The rows of a group lie close to one hidden flat surface of 12 dimensions, which may be shifted away from zero. Surfaces can cross.
In the rows, zero is written as 128.
Known rows, each followed by its group:
[165 148 213 153  87 112 141 184  92 139 113  80 124 165 127 170 125 119
 103  93  84 120  88 164 181]
q_534
[126 162 133 138  96 136 117  81 127  90  64 113 117 105 115 143 142  65
  89 107 121 136 103  77 183]
q_744
[111 118 156 106 118 121 123 138  91 127 162 104 169 103 116 106 136 161
 141 106  94 121  96 138 153]
q_350
[131 128 151 123 124 136  81 121 114 140 105 120 161 148 143 108 108 156
 131 154 164 109 115 112 156]
q_744
[141 153 114 134 132 133  98 142 153 132 133 133 118  74 108 111 146 112
 131 139 180 169 137 111  89]
q_732
[108 122 171 161 155 183  89  95  77 126 130 130 123 116  26 117 131  78
 129 153 204 125 124 191 177]
q_744
[115 142  92  88 122  84 111 105 125 110  74 123 135 190 141 147 123  52
  94 123 150 128 136 142 121]
q_660
[ 79 161  97 121 145 150  82 124 109 135 115 128 178 103 102  83 119 109
 104 165 134 177 143 107 127]
q_732
[141 157  95  90  96 136  84 148 127 137 122 106 132 123 169 115 123  90
 111 133 136 156 123 130 143]
q_707
[ 81  87 108 134 137 143 134  95 164 133 140 176  58  96 144 206 154 119
 133 160  82  96 136  94 129]
q_660
[112 125 116 136 161 162  88 110 175 133 116 138 105 120 129  89 122 144
 152 127 140 131 115 111  79]
q_732
[107 166  93 106 130 127  96 126 146 155 113 139 129 126 130 125 122  95
 103 151 124 159 152  94  94]
q_586
[ 74 120 119  65 122  90 129  94 124 128 115 139 106 197 131 168 114  49
  82 169 123 133 118 128 106]
q_660
[166 118  74  96  88 107 192 138 166 171 136 172 132 156 180 117  66 173
 192 149  78 111 139 131  83]
q_660
[124 145 147 102 133 165  96 138 117 117 136  76 134 144 144 121 129 139
 119  98 118 120 109 135 155]
q_534
[ 93 135 116 136 133  67 118 128 126 133 104 150 169 116  90 151 134 120
 142 124  94 124 138  93 106]
q_660
[124 129 132 118 138 131 156 155 112 134 219 117 156  82  78  83 132 142
 128 113 105 160 150 111 109]
q_586
[ 76 141 126 124 138 164 133 131 148 109 116 126  93  99 132 154 141 150
 111 172 118 177  99 117 106]
q_707
[135 131 114  92 117 110 120 122 123 120 107 125 113 145 187 164 154 121
 116 130 148 122 123 154 125]
q_707
[134 117 138  99  93 130 122 118 117 121 133 122 140 127 154 104 108 134
 116 162 141 133  87 110 154]
q_744
[145 124 121 122 102 122 143 131 118 109 146 108 102 132 126 156 140  52
  98  94  95 120 137 140 170]
q_707
[110 118 126  87 167 121 111 108 126  70 110  60 156 205 178 114 132 160
  93  56 118  94 116 122 139]
q_732
[ 87 116  91 108 124  90 142  87 119 103 115 158 190  78 131  97 135 170
 139 155 116 136 116  69 119]
q_350
[119 119 128 132 146 173 114 136 127 153 146 144 101 109 190 151 149 173
 106 180 140 129 147 109 145]
q_660
[157 141 203 162 117 119 184 131  70 131 127 123 134 142  74 134 128 118
 102 129 146 137 117 164 162]
q_534
[127 170 156 124 115 113 122 126 111 182 128 137 152 134  95 114 112 110
 113 155 131 147 141 103 112]
q_534
[154  89 131 162 148 108  96 116 106 128  97 151 153 164 115 113 121 127
 166 112 189  76 138 188 148]
q_744
[164 106 116 117  98  88 123 140  91 112 139 106 206 155 138  93  95 135
 142  99 123  87 132 121 187]
q_586
[133 111  92 144 142 130 104  78 148 119 111 170 133 102 109  95 126 125
 161 132 175 102 145 104 119]
q_660
[101  85  59 110 121 127 117 102 148  67 109 136 134  81 157 113 145 135
 157 113 107 126  94 134 136]
q_707
[101 117 126 103 187 178 112 107 127 112 145  92 125 177 144  85 128 147
 118  93 132 119 126 169 107]
q_744
[147 150 202 158 146 175 185  94  95 110 134  98 120 180  42  81 101  99
  82 115 169 147 113 147 141]
q_534
[134 128 150  55 104  10  63 126 170 164 137 139 132  90 120 180 172 123
 208  86 166  86  92 132  33]
q_707
[127 145 186 136 123 112 106 128 118 140  78 129 118 156 136 157 137 139
 106 167 177 134  90 126 119]
q_586
[153  77 132 143 133 169 147 145 108 151 169 119 121 174 204  66  99 145
  97 135  79 108 148 131 172]
q_732
[140 100 132 140 124 172 167 125 131  89 153 110  82 151 121 142 116 104
 110 118 107 117 123 150 169]
q_586
[146 127  86  58  38  24 127 132 126  70  92 118 171  79 138 178 140 118
 184 103 131 116  63 130 142]
q_707
[135 130 129 142 136 124 161 132 143 134 142 171 119  90 132 143 139 172
 114 213 204 166 151  66  91]
q_586
[113  90  83 132 120  90  70 107 123 117 108 140 177  41 170  47 171 135
 161  72  71 114 102 109 140]
q_732
[201  34 121 145 123 134 132 168 159 136 202 120  95 195 176  85  75  97
 128 127 141  79 160 131 146]
q_350
[ 78 155  54 166 112 116 115 173 133 133  41 154 180 142 137 157  83 143
 144 171  47 153 135 128 145]
q_732
[137 171  99 108 141 120 113 102 139 145 101 131 153 142 127 109 119 122
 141 104 151 128 152 117  95]
q_534
[128 126 128  83  68 155 137 111 138 113 147 121 115  85 132  98 102 123
 145 162 125 158  60 113 138]
q_744
[ 75 136 108 104 123 111 171  67 125 121 157 140 146 107  37  70 112  48
 108 121  70 162 124  81  92]
q_534
[ 82 129 114 118 179 149 102 129 124 117 129 101 157 138 171 138 152 203
 133  80  73  99 141 133 130]
q_744
[153 181 133 158 141 184 122 157 156 160 120 103 144 171  97  79  67 146
 125 138 132 161 152 101 110]
q_707
[216 168 105 159  76  40  68 167 152 172  40 151 182 120 146 132 113 126
 189 113 189 106 151 112 111]
q_534
[114 134  98  98 111 141 106 172  98 178 192 137 168  82 152 178 134 176
 166 144  72  99 176 137 171]
q_586
[127 130 141  90 143 114  82  70 127 148  90 133 146 179 144 128 123 153
 181 100 176  61 115 161 113]
q_732
[ 92 107 139 179 128 118  81 138 153 128  83 149 132 107 124 127 121 133
 119 171 113 134 105  66 134]
q_744
[143 135 138 118 106 116 137 127 107 145 140 140 110 109 122 160 149  95
 124 137 149 131 130 151 141]
q_732
[104 137 120  60 122 110  91 132 102  93 168  90 164  51 121 110 178 152
 155  81 143 154  82 166 116]
q_707
[106 189 147 124 129 163  79 148 136 198 118 139 121 127 118 137 110 128
 127 190 146 175 128 129  87]
q_586
[ 72  45 162 126 135  94 125 154 108  80 190 115 148  88 130 202 161 192
 131 136  68  72 103  84 187]
q_586
[131 144 137 123  95 118 155 153 150 129 114 127  81 129 141 188 130 110
 112 153 106 155 107 125 114]
q_707
[ 81  63 134 130 150  84 147 112 112  79 142 150 133 105 103 110 160 117
 107 148 141 146 101 126 108]
q_660
[138 173  70 172 170 141 140 109  76 131  93 159 180 115 172 126 169 159
  64 147 183 136 241  90 177]
q_660
[114 106 127 117 112 100  90 133 101 172 135 159 152 108 128 143 132 141
 184 144 120  90 118 180 137]
q_350
[ 55 169  38  42 140 164 118  84 113 120 133 141 138 115 157 135 137  99
  95 187 140 185 150 129 109]
q_744
[142  99 113 128 149 112 179  91 137 100 144 158 108 129  88 140 137 132
 174 108 176  97 136 181  97]
q_732
[143 163 103 109 146 150 118 129 165 155 153 124 116 114 154 120 133 142
 126 121 142 141 169  87  81]
q_586
[126 120 107 100 135 161 129 116  97  64 122  97 154 137 131 107 128 157
 132 123 185 142  96 192 164]
q_534
[115 142 157 128 116 131  89 117 118 145  90 124 119 127 158 176 148 135
 122 137 126 103 102 123 158]
q_586
[117 115 102 101  70  73 145 109 110 133 117 162 157  99 130 138 121 106
 146 148  91 125 106 115 148]
q_660
[154 137 121 111 130  87 127 105 106 101  97 109 184 163 120 130 123 145
 153  64 144  69 137 145 158]
q_707
[135 172  74 114 118 163  78 137 180 181  99 134 101 151 172 143 101 118
 158 125  92 125 147 140  99]
q_586
[ 82 138 140 106 131 103 112  82  77 140 119 151 193 115  98  74 126 128
  97 181 152 148 123  83 127]
q_660
[145 132 167 104  95 129  80 153 127 190 164  97 127 148 133  88 106  84
 141  87  62 110 101 141 127]
q_350
[145 106 127 110  94 151  59 124 124  87 134  79 164 132 130  52  98  75
 104 125 157 129  91  91 195]
q_534
[ 41 100 116 125 186 167  80  67 125 103  69 145 109 131 215 120 177 160
  65 174 128 136 105  94 130]
q_660
[127 135 151  90 128 143 108 146 121 141 196  80 134 128 118 114 125 119
 124  79  86 119 124 127 136]
q_534
[ 69  84 166 158 144 146 121  90 150  77 108 137  73  86 116 173 163 127
 106 158 111 124  68  74 150]
q_586
[142 139 118  98  97 192 104  90 114 144 134 133  95 110 177 132 129 103
 109 171 155 129 123 129 187]
q_660
[130 116  37 177 139  91 143 165 160  69  96 150 180  61  94  90 132 162
 188  88 117 160 143 136  93]
q_732
[ 80 141 109 121 155 136 136 122 123 103 123 135 139 100 118 141 147 148
 114 153 135 164 131 116 112]
q_350
[ 89 144 149 125 123 105 167  53  94 127  98 155 155  81  84 139 157 148
 157 100  91  98  98 133 136]
q_350
[105 157 122 131 127 154 119 133 117 113 119 104 118 132  83 117 126  52
  96 118 107 172 121 153 136]
q_350
[112 124 138 143 119 155 106 127 172 100  77 105  81 176 130 128  97  78
 104 138 110 146  87 115 126]
q_586
[137 125 142 125 141 166  96 177 179 157 169  93  72 136 147 134 126 125
 143  92  80 130 120 148  93]
q_707
[ 55  97 144 108 137 137 115 198 135 122 186  86 111  95 149 135 155 146
 109 123   5 177  79 139 106]
q_744
[ 25 102 210 109 181 162  90  46  99 139 165 137 105 137  64 143 154 105
  86 173 137  92 107  81 144]
q_660
[143 126  92 148 150 147 168  66 126  94 145 149 140  75  98 114 148 150
 148  92 151  95 169  98 153]
q_744
[175 112 177 143  77 126 101 206 161 161 135 113  88 155 143 167  88 131
 160 163 133 119  93 142 137]
q_744
[183 176 168 114  90  75 109 143  97 167 124 106 177 127 111 126 130 120
 141  88 154 109 132 126 140]
q_707
[ 85 116 106 144 112 137 160 150 132 102 164 147  93  36  91 187 159 105
 131 150  64 160 123 121 143]
q_744
[ 92 129 108 138 123 131 145 131 115 146 128 166 150 118  88 127  96 133
 145 193 111 148 134 122 122]
q_732
[109 100 112 130 156 130  87  65 124 120 127 145 133 125 113 102 141  86
 127 107 144  85 148 106 145]
q_707
[118 110  81 162 145 132  94 165 137 103 113 129 122  96 119 100 145  85
 131 117 134 171 131 175 119]
q_350
[116 117 145 174  86 124  41 197 109 144 107 124 150  63  92 156 129 108
 171 138  89 130  89 172 193]
q_350
[167 128 145 174 119 150  99 172 161 117 102  99 116 155 139 122  97 124
 111 138 144 130 127  87 160]
q_350
[136  76  61 129 118  73 162 100 126 117 129 190 163  99 141  82 121 136
 171 136 124 108 148 127 109]
q_732
[132 200 181 121 130 142 106 168 132 143  90  65 131 153 155 163 142 177
 114  75  88 140  98 135 120]
q_350
[153 157 138 136 157 146 120 133 104 138 108 109 102 176 149 151 153 100
  84 108 181 133 161 186 132]
q_350
[148 145 108 174 139 159 184 109 169  51  76  88  95 173  83 112 102  74
 106  57 105 153 117 137 130]
q_350
[111 151 125 130 130 132 126  75  81 103  66 124 164 132 150 125 155 148
 105 116 142 114 119 133 182]
q_534
[125  85 164 171  98 124 196 131  99  88 107 141  96 157 101 129 109  79
  80 176 119 155  90 144 167]
q_534
[105 127 146 117 111 151 130 152  93  95 141  95 134 103 105 138 137 125
 113 130 110 161  83 162 166]
q_534
[ 89 103 125  49 152 108 120  87 157 103 166 100 113 158 195  92 147 109
  57 122 128 136 109  44  81]
q_732

New rows, each followed by its group:
[152 104 114 144 118 114 114 108 164 161 115 161 116 135 133  85 102 102
 168 119 114  96 125 118 103]
q_350
[107 132 122 106  99 121 119 126 105  86 120 107 164  81 121 130 143 152
 146 115 112 136  80 135 161]
q_707
[142 144 155  84  60  74  92 159 105 162 159 114 125  32 140 145 187  77
 135 100  99 149  81 135 132]
q_707
[136 165 160 122  99 174  98 214 168 145 139  60 109 143 135 164  91 155
 144 110  50 152  88 128 134]
q_707
[ 96 183  96  90 124 126 162 139 122  62  90  56 159 164 113 138 123 112
 105  46  54 167  96 169 132]
q_350
[108 139 125 103 135 152 111 108 118 126 127 119 133 142 129  97 122 115
 106 144 142 147 119 126 129]
q_660
[ 88 167 121  94 149 138 138  72 123 125 122 125 175 118  95  55 112 155
 124 136 138 160 116  87  84]
q_350
[131  91 126 154 120 142 172 137 128 101 134 123 119 165  76  80  81  78
 133 128 109 146 102 171 135]
q_586
[123 117 147 138 132 186  82 127 131 160 165 110  77 124 135 114 129  59
  91 128  88 123 134 111 168]
q_707
[ 96 101 126  59 177 109 102  81 123  84 184 103 121 124  92 143 175  98
 137  73 181  98 127 167 101]
q_707
[150  62 159 138  98 117 105 127 126 178 195 138 124  98 121  54 113  97
 160 112  73  89 105 113 145]
q_350
[128  85 117 162 104 122 138 102 109 113 121 166 124 128  53 142 100  72
 184 131 116  87 116 188 178]
q_350
[124  76 204  82 113  72  63 107 145 157 177 136 113  79 117 154 165 150
 201 107 146  55  60 127  95]
q_707
[151  89 130 123  78 157 132 104 120 121 101 142  85 165 205 153 109  97
  94 188 138  98 108 116 213]
q_707
[ 94 108  95 112 139 129 127 115 152  89  88 119 104 148 180 133 142 117
 113 114  86 140  93 148 113]
q_660
[138  78  90 139 121 119 175 122 169  81 149 111 113 134 108  68 100  89
 154  56  45 120 102 143 110]
q_350
[154  83 141 136 112 160  95 132 132  75 128  83 133 148 138  72 100 120
 121 109 148 113  76 125 190]
q_534
[168  74 195 189 117 131 197 113 152 112 143 137  67 132 137 172 136 158
 125 110  92  65 117  78 172]
q_350
[189 128 131 200 116 129  92 181 166  96  69  94 129 125 167 101 125 132
 102 104 140 143 123  72 155]
q_350
[ 63 131 124 118 164 113  48 168  87 157 134 119 171 115 112 102 151 108
 114 130  97 163 128 173 106]
q_744
[138 163 107 115 112 130 121 167 140 152 166 119 151  86 130 111 123 143
 133 131 103 162 149  87 108]
q_586
[122 189 130 112 116 169  81 144 126 201 150 127 136  83 144 145 139 155
 147 143 108 139 145 122 126]
q_586
[132 150 142 129 111 124  86 137 141 158 118 108 148 112 141  64 126 115
 120 103  96 145 111  93 112]
q_350
[171 130 117 137 106 140 152 123 134 139 118 141 120 130 146  94 109 124
 125 144 158 140 134 122 130]
q_707
[106 115 153 140 109 137 102 148 108 135 144 117 140  87  90 123 131 118
 153 112  75 130  88 150 155]
q_350
[ 83 139  66  93 169 106 138  89 115  74 109 137 144 104 132 133 185 126
 117 102 165 150 138 158  88]
q_707
[147 153  74 126 113  60 154  91 131 123  75 165 135 141 124 149 143  50
 106 112 148 124 178 112 112]
q_707
[142 140 118 188 125 170  81 125 106 166  58 144 149 148 144 114 107 152
 170 119 106  85 134 185 190]
q_732
[177 129  76 128  99 114 126 147 182 114 122 127  87 136 116 162 111  63
 174  83 129 111 143 166 116]
q_660
[ 92 168 134 152 143 166  91 154 152 148 143 112 121  84  73 144 133 131
 140 118  79 151 137  98 114]
q_660
[163 158 148 157 116  76 160 129 153 152  65 154 120 181 126 184 107 143
 140 125 129  97 147 107 103]
q_707
[136 179 211 168 140 144 111 144 154 212  77 147 100 191 142 168  96 191
 122 198 153 121 129  83  88]
q_707
[173 120 137 148 124 112 101 170  90 105 120 103 160 131 185 112 159 132
  58 133 183 134 155  98 190]
q_350
[183 212 183 120  99 162 105 141  97 189 136 107 133  60 179 159 176 194
 122 118 160 130 139  99 163]
q_586
[120 101 152 122  91 131 124 152  97 106 154 105 169 131  81 147  87 142
 159 135 102  99  94 152 200]
q_350
[146 111 139 129 131 128  99 165 153 181 135 133  86 170 149 164 112 136
 182 115 106  87 125 202 102]
q_350
[114 135 100 132 169 106 135 103 145 107 117 127 146 123  95 112 150 127
 149  71 130 115 152 138  87]
q_707
[125 121 124 157 159 169 107 108 155  90 110 108  91 111 133 113 162 119
 120  75 127 124 117 134 129]
q_732
[120 176 120 101 129 112 151 148 115 100 113 100 152 125 112 154 146 152
 125 106 144 166 121 152 112]
q_707
[ 86  84 117 152 167 118 120  88 161  80 109 135 108 114  97 133 159 117
 156  71  94  91 109 129 115]
q_660
[ 81  78 173 180 162 129 100 145  70 115 140 136 127 128  62 127 152  72
  92 147 143 134 126 179 168]
q_744
[152 122 192  87 155 107 124 131  96 121 183  78 138 155 106 149 160 158
 149  46 159  73 126 187 125]
q_707
[ 74 134 139 149 153 129  67 145 149 161 120 114  81 100 140 180 178  80
 108  85  25 119 131 114 129]
q_707
[101 113 133  96 164 156 142 145 149 101 199  74  91 162 116 143 134  94
  75  89  86 138 145 106 114]
q_586
[147  91  97 139 102 111 145 122 108  71 123 122 172 144 102  97  89  95
 128 124 133 110 127 116 189]
q_350
[ 72 145 179  93 159  89 112 150 123 116 133  83 107 174 129 191 168  89
  45 118 114 154 119 111  87]
q_586
[ 84 142  53 117 135 153 126 113 152 122 153 140 128  94  97 103 113  57
 100 154  97 178 167  74 115]
q_586
[132 124 115 115 148 123 166 116 114 131 193 138 131  83 131 137 170 159
 128 102 121 115 175 117 122]
q_586
[133 150  80  95  84  72 145 144 108  79  85 112 161 125 118 154 135  87
 135  93 115 157 109 180 146]
q_534
[106 123 156 119 128 105 102 162 120 130 153 102 177 133  91  85  97 129
 123 142 114 150 108  99 113]
q_586
[130 149  79 108 153  83 143  81  95 107  56 128 190 218 168  94 119 124
  90  90 149 109 165 141 122]
q_660
[108 113 124 134 174 161  99  71 160 105 100 120 145 143 138  44 114 172
 142  98 135 108 103  93 103]
q_744
[132 143 144 153 133 121 127  95 122 134 101 145 143 103 138  96 151 127
  88 142 152 137 137  62 132]
q_350
[132 153 106 131 146 182 118  86 140 172 125 161 111 135 112  87 103 114
 141 167 180 137 158 135 101]
q_586
[118  97 148 192 109 131 142  73 133 137 111 189  90  79  69 126 132  62
 133 158 113 111 124  87 157]
q_350
[114 142 150 139 157 134 157  85  96 102 116 123 147  94  91 110 167 161
 134  86 129 130 112 154 127]
q_350
[125 138 138 115 120 135  82 174 147 158 130 114 120 138 169 154 124 151
 136 149 125 132 118 128 114]
q_660
[148 156 119 150 114 164 162  95 137 131 100 142  69  92 143 154 160 102
 129 103 103 135 125 153 144]
q_586
[163 163 128 117 113 119 149  99  76 158 130 156 142  77 178 179 189 168
 112 147 187 104 181 112 169]
q_586
[156 139 122  98 113  95 129 165 118 118 153  93 163 143 171 150 135 145
 101 102 121 117 157  88 151]
q_586
[170 111 169 172 111 118 113 124 138 114  91 121 122 150 125 122 115 112
 121 123 156  98 112  95 162]
q_744
[179 151 114 120 118  88 145 107 125 142 110 123 150 121 153  97 149 131
 152  38 114 103 139 149 116]
q_586
[126 115 166 171 117 147 106  95 104 131 106 131 162 122 109 104 112 150
 135 119  99  78 118  92 201]
q_707
[136 130 142 145 132 149 125 136 132 138 173 130 110  98  86 148 133 113
 139 128 137 125 150 121 137]
q_660
[ 83  97  68  78 149  91 137  98 122  84 150 128 156 118 149  83 152  98
  89 110 110 148 140 103  99]
q_732
[117 140 125  94  96  97 116 151 126 135 125 100 179 119 127 116 108 159
 182  84  56 121  79 143 120]
q_534
[149 147 126 136 142 147 139 109 156 143 135 141  89  89 160 142 168 169
 147 111 134 120 142 112  99]
q_586
[118 118 124 178 134 134  86 153 134 136 104 144 119  78 121 115 155 109
 133 140 128 153 120 136 132]
q_350
[159 127 135 149 132 130 135  97 130  91  84 121 146 156 148 109 122 147
 103 126 182 111 131  81 152]
q_732
[ 95 142  63 133 118  93 100 105 134  90  62 144 132  59 141 143 187  61
 103 109 106 158 126 104 131]
q_732
[157 104 107 126 141 128 111 109 130 117 109 135 150 144 188 109 131 185
 157 106 160  76 133 144 142]
q_534
[170  91  62 111  88 113 188 117 178  71  99 144  87 176 170 154  82 109
 151 138 138 115 117 141 128]
q_707
[160 157 140 199  81 130 146 211 160 115  74 119 111 102 146 189 119 155
 110 163  94 172 115  72 159]
q_732
[120 137 123  97  99 134 162 120 115 142 140 123 133 134 129 115 105 123
 130 129  77 138 109 139 134]
q_660
[116 125 111 129 118 121 123  98 117 115 110 150 139 104 131 133 136 110
 110 154 140 130 136  88 153]
q_586
[142 129 107 122  97 130  69 184 115 216 139 140 155 127 198  91 101 133
 135 164  81 134 146 137 132]
q_732
[ 78 128 114  96 156  96 119 145 157  85 121 105 134  91 124 182 173 189
 179  68  83 126  85 165  71]
q_707
[124 147 113 156 141 136 145 108 123 130 139 147 122  99  89 166 147 110
 127 113 107 109 182 108 155]
q_660
[143 127  64 137 119 116 102 140 177  70  98 115 146  56 112 110 144 153
 208  57 130 135 100 150 104]
q_534
[121 134 158 135 132 191 100 111 146 108 100 100  97 165 138 156 115 148
 130 125 136 100  93 134 162]
q_744
[130 118  86 167 138 101 116 134 115  92  70 157 140 100 168 147 172 119
  85 160 185 146 161 102 157]
q_350
[117 135 124 141 152 182  72  93 163 136 114 127  50  91 159 116 180  64
  94 111 137 146 124 117 115]
q_732
[118 110 137 130 151 144 150  92 108 130 173 133 133 109  83  85 134 125
 140 110 128 120 138 139 123]
q_586
[165 101 122 132 141 139 109 124  84 121 151  99 159 135 183  52 154 120
  98  68 132 103 148 152 182]
q_732
[156 104 160 160 117 132 203 169 112 107 172 126 121 107  97 118 117 153
 116 166 144 166 120 134 135]
q_586
[145 138 129 134 113 130 115 150 164 139  99 115 108 179 137 158  90 131
 154 115 104 103 118 145 128]
q_350
[144 117 133 146  81 113 106 140 129 126  92 123 152 149  91 146  84 119
 199 104  90  80  92 168 174]
q_350
[139 154 113 181 106 123  83 152 115  88  35 118 168 119  87 144 115 110
 150 117 155 136 111 161 184]
q_350
[106 159 137 143 161 154 158 107 107 131 176 136 135 115  23 118 123  82
  98 138 147 153 187 100 119]
q_660
[169 122 155 124 119 111 199 164 172 102 122 111 104 172 139 178  98 225
 190 110 132 109  87 169  79]
q_707
[156 113  83 134 108 127 115 130 164 109 105 135 151 188 122  81  50  95
 135 163 158 123 142  89 137]
q_350
[104 122 103 123 143 125  98 148 147 147 127 139 132 111 146 116 132 148
 147 146 121 144 129 134  87]
q_350
[128 150 134 160  92 136 101 104 140 143  76 141 138 144  71 141  72  87
 160 158 124 114 105 101 160]
q_350
[108 129 137 127 183 127  50  96 161 173 144 134 113 155  92 113 136  75
 139  89 140  80 177 103  82]
q_707
[147 155 135 148 131 140 137  66 104 125  70 148 144 169  75 117 102 102
 133 134 197 104 146 144 152]
q_350
[120 166 112 144  98 156  95 132 133 137  94 123 154 107 112  95  96 111
 119 168 112 168 120  74 152]
q_707
[166 153  98 132 132 106 139 144 146 150  89 153 114 169 159 160 126 138
 142 140 181 127 164 162  87]
q_534
[ 78  96 124 121 154 187  54  55 103 195 138 158 120 115 155  50 138 105
 150 125  77  81 118 166 149]
q_732
[135 101 155 111 131 139  69 127 134 126 156 118 103 132 110 122 127  86
 126 155 211 125 108 143 126]
q_660
[ 84 122 155 114 101 121 127 153  78  93 132  78 128 103 136 171 170  93
  79  94  45 147  83 147 195]
q_744
[121 123 130  71 146 106  97 120 142 133 150 121  95 146 153 163 158 112
 135 109 172 113 123 157  84]
q_707
